There are 4 ways to turn a row about zero (a turn may also mirror it). The second row of each pair is the first, turned, with some noise. The first 28 pairs use one turn. New pairs use 2 turns, one after the other, and a turn may come again.
Known pairs, each followed by its turns in order:
-0.62 4.29 3.77 -2.08 0.58 1.92
-2.26 4.28 -0.49 0.49 4.37 0.56 | Dip

-0.49 4.11 0.03 0.98 -0.02 -0.03
2.63 2.29 -0.25 -2.31 -0.02 0.93 | lefer

0.33 -0.72 -0.55 0.38 3.20 -0.26
-1.27 -2.54 0.08 -0.35 0.76 -1.78 | kalek

-0.63 2.82 1.16 3.48 3.46 -2.17
0.74 -3.65 2.82 3.36 -2.08 0.36 | Vizil

-3.65 -1.69 -1.17 -0.20 -2.03 -3.47
-2.35 -1.23 -3.08 -1.88 3.15 -1.77 | lefer

2.67 -0.47 0.57 -0.78 -3.33 -1.59
3.17 1.99 -1.24 2.38 0.13 -0.10 | kalek

2.65 -2.96 0.38 -1.23 -0.14 -3.34
-3.92 1.54 -1.51 2.97 -0.42 -0.71 | lefer

-1.14 -1.04 0.96 -0.38 1.22 1.39
-0.07 -2.06 0.49 -0.06 -0.45 1.23 | lefer

-1.83 -1.11 1.03 -2.79 -0.18 1.02
-0.50 -1.20 0.21 -1.73 3.16 -0.45 | Dip

-3.62 0.17 0.14 -2.98 -0.92 1.55
1.19 -3.82 -1.92 -2.25 -1.19 -0.83 | lefer

-0.94 -0.07 -1.16 2.33 -0.19 -2.83
0.68 0.10 -0.38 -1.89 -3.27 0.89 | Dip

-0.76 -1.49 -1.05 -4.28 -0.50 1.85
-1.57 1.54 -0.28 1.11 -3.87 -2.08 | kalek

-2.17 -4.57 0.36 -0.35 0.24 4.27
-3.90 -1.38 0.72 2.60 -3.53 2.21 | kalek

-0.99 0.11 1.32 1.76 -1.99 2.26
3.03 1.40 0.87 0.52 1.50 0.52 | Dip

-2.33 3.23 1.42 -2.86 0.86 -0.54
3.92 1.34 2.32 -0.33 -1.98 0.98 | Vizil

-1.11 -2.20 -0.17 -1.44 2.00 0.69
1.95 -0.70 -2.77 -0.23 0.37 0.51 | Vizil

2.68 0.25 -2.26 -2.09 0.07 -2.09
0.34 2.24 -2.21 2.75 -0.61 -1.55 | lefer

-0.68 -1.35 -0.69 0.34 1.90 -6.27
-2.04 -1.11 -2.15 -4.07 -4.36 -1.40 | Dip

-0.38 -1.34 0.16 -0.40 -0.13 0.36
0.53 -1.15 0.06 -0.33 0.61 -0.49 | Dip

-1.15 -1.42 1.10 0.12 -1.42 -0.60
-0.26 0.25 -1.07 -0.79 -0.95 -1.97 | Vizil

1.33 -1.31 -1.90 -1.66 0.32 -0.85
0.90 -0.87 -1.00 0.77 -1.81 -2.25 | kalek

-0.11 1.69 1.03 -1.93 1.41 3.47
-2.50 1.63 3.12 -0.09 -0.46 -1.39 | kalek

-1.02 3.36 -0.13 1.81 2.32 0.06
-0.88 2.32 -2.36 0.38 -0.34 3.19 | Dip

-0.10 4.16 -0.52 0.31 0.87 -1.95
0.32 0.35 3.23 1.91 -1.82 1.75 | Vizil

-2.11 1.01 4.36 -4.47 -0.28 3.79
0.99 -4.00 -0.42 -2.58 -5.94 1.02 | lefer

-4.20 -0.55 1.31 3.06 -2.08 -0.74
-1.04 0.36 -1.97 -1.75 0.54 5.14 | kalek

0.01 2.21 -2.37 -0.31 0.95 0.01
-0.07 0.14 1.21 0.21 -0.47 3.03 | Vizil

0.55 0.99 -1.37 -1.64 -2.48 0.49
-1.03 2.85 0.66 -1.27 0.40 0.87 | Vizil

New pairs, each followed by its turns in order:
-2.46 -0.87 3.54 -0.18 1.74 1.02
0.22 -1.88 0.47 -1.32 -1.04 -3.96 | Dip kalek

-2.99 1.41 -3.84 -4.88 -2.26 2.94
3.34 7.00 -1.06 -0.30 -0.99 1.82 | kalek kalek

4.64 -0.14 -1.47 0.49 2.94 3.83
4.49 0.13 -1.69 0.62 -4.34 1.91 | Dip Dip

0.89 -1.15 1.76 2.94 1.85 2.75
1.47 2.74 1.79 2.39 2.31 -1.02 | Dip lefer

-3.05 -0.80 2.92 -1.93 -1.77 -0.35
-1.12 4.49 0.98 2.02 -0.10 -0.07 | Vizil Vizil

0.18 -2.28 -0.25 3.71 -0.10 -2.82
-2.92 4.24 -0.06 -0.15 0.90 -0.49 | Dip Vizil

0.43 0.66 0.59 0.76 5.30 0.68
-3.66 -0.97 -4.00 -0.16 0.35 -0.56 | kalek kalek

-3.94 0.84 -2.71 -4.76 0.49 -1.30
-0.82 -5.10 1.48 1.65 -3.86 0.08 | lefer Dip

0.81 -1.23 0.63 -0.69 0.96 -4.72
-1.94 -0.16 -2.16 2.53 -0.82 3.35 | kalek Vizil

1.73 -1.34 -1.63 1.65 -0.33 -1.81
2.17 1.06 -1.44 1.34 -0.59 1.93 | Dip kalek

0.21 -3.08 0.60 0.95 3.20 0.93
0.17 -3.68 -1.05 -1.68 0.86 -1.91 | lefer Vizil

1.99 -0.23 -1.23 0.16 2.91 -0.16
0.65 -1.49 2.42 -0.05 1.95 1.52 | lefer kalek

5.09 -4.65 -0.91 -4.35 -1.64 0.87
0.07 -2.62 2.39 -6.30 0.79 -4.20 | Vizil kalek

-0.35 0.55 0.40 3.03 1.99 1.55
0.33 1.21 -1.94 1.88 2.51 -1.35 | lefer Dip

1.39 -1.84 1.33 -0.21 1.37 0.87
-0.64 0.15 0.24 0.63 0.24 2.91 | lefer kalek

4.10 -1.80 -0.62 -0.97 0.58 4.43
-4.37 1.72 2.79 -2.97 1.01 1.68 | kalek lefer

-0.05 3.24 -3.03 0.88 1.37 0.32
-2.06 -0.06 -2.01 0.99 -3.50 0.01 | kalek lefer

-1.14 2.23 1.06 -1.86 1.32 0.06
0.13 1.67 0.87 2.44 0.33 -2.23 | Vizil Dip

-3.35 -0.05 -3.16 1.05 -1.98 4.52
2.12 -0.68 -2.52 4.79 2.70 -2.27 | Dip Dip

-2.75 1.04 1.17 -0.14 1.22 2.12
-0.51 -1.14 1.11 1.08 0.76 -3.34 | Vizil Dip

1.91 5.80 -1.12 -0.06 -0.24 1.99
4.01 2.98 2.13 1.68 2.08 -2.59 | lefer kalek

-0.64 1.33 1.05 -0.46 0.55 0.75
0.30 0.81 0.76 1.28 -1.06 -0.32 | lefer kalek

1.50 -3.02 0.90 1.23 -0.69 -4.70
-0.44 2.18 -0.42 -1.76 5.22 -0.54 | Vizil lefer

-2.28 0.15 3.13 0.85 1.05 -1.59
-3.34 2.40 0.04 0.52 0.22 -1.71 | Vizil lefer

-1.52 0.44 2.19 0.39 -2.10 0.36
3.02 -0.65 1.32 -0.92 -0.72 0.44 | kalek lefer

0.30 -0.54 -0.26 0.75 -1.13 1.78
-0.57 0.94 1.82 0.78 -0.41 0.74 | Dip lefer

2.27 -1.99 2.43 -1.27 -0.40 0.26
0.57 -2.37 0.46 -1.68 2.05 1.99 | kalek kalek

0.80 -3.50 0.56 0.88 2.13 0.37
-0.85 -3.15 -1.64 0.34 -0.73 2.42 | kalek kalek

-2.98 0.71 -1.81 -1.34 -0.86 2.57
0.79 -1.38 -2.67 1.94 2.93 -0.59 | Dip Dip

-0.89 0.38 -0.91 2.10 -2.57 2.58
3.23 1.59 -1.54 -1.33 -1.40 -0.38 | Vizil Vizil

0.93 -0.40 -1.68 -1.00 0.53 -5.14
-3.80 -2.04 3.04 -1.77 -1.72 0.37 | Vizil Vizil

-0.33 -3.62 2.98 3.17 -0.16 0.16
1.02 -2.69 -4.91 -0.29 -0.41 -0.72 | Vizil kalek

1.99 -0.29 3.60 -3.56 4.04 2.04
-0.77 -1.25 4.73 -2.58 -0.17 -4.36 | lefer lefer

-3.03 0.58 1.51 0.66 0.76 -1.59
0.05 1.12 1.03 -0.66 -2.32 -2.49 | Dip kalek

-0.15 -2.56 -1.54 -0.64 -0.30 2.78
-3.74 0.13 0.56 0.42 1.18 0.86 | lefer lefer

0.58 -0.90 1.21 0.67 -4.23 1.14
-1.59 -1.67 3.09 -1.59 2.38 0.25 | kalek Vizil

0.01 1.45 4.41 -0.86 2.17 -0.62
-2.43 -0.89 -0.57 -4.06 1.21 -1.11 | kalek kalek

0.80 -0.87 -3.71 -0.19 0.11 0.40
0.68 -1.45 0.05 0.72 1.76 3.00 | Vizil Dip

0.07 0.13 -0.56 -1.70 -0.04 0.73
-1.00 0.23 0.20 1.48 0.54 0.61 | Vizil Dip

3.57 -2.42 0.43 -3.28 -0.55 -1.69
3.71 2.98 -0.42 -0.05 2.69 2.10 | Vizil lefer

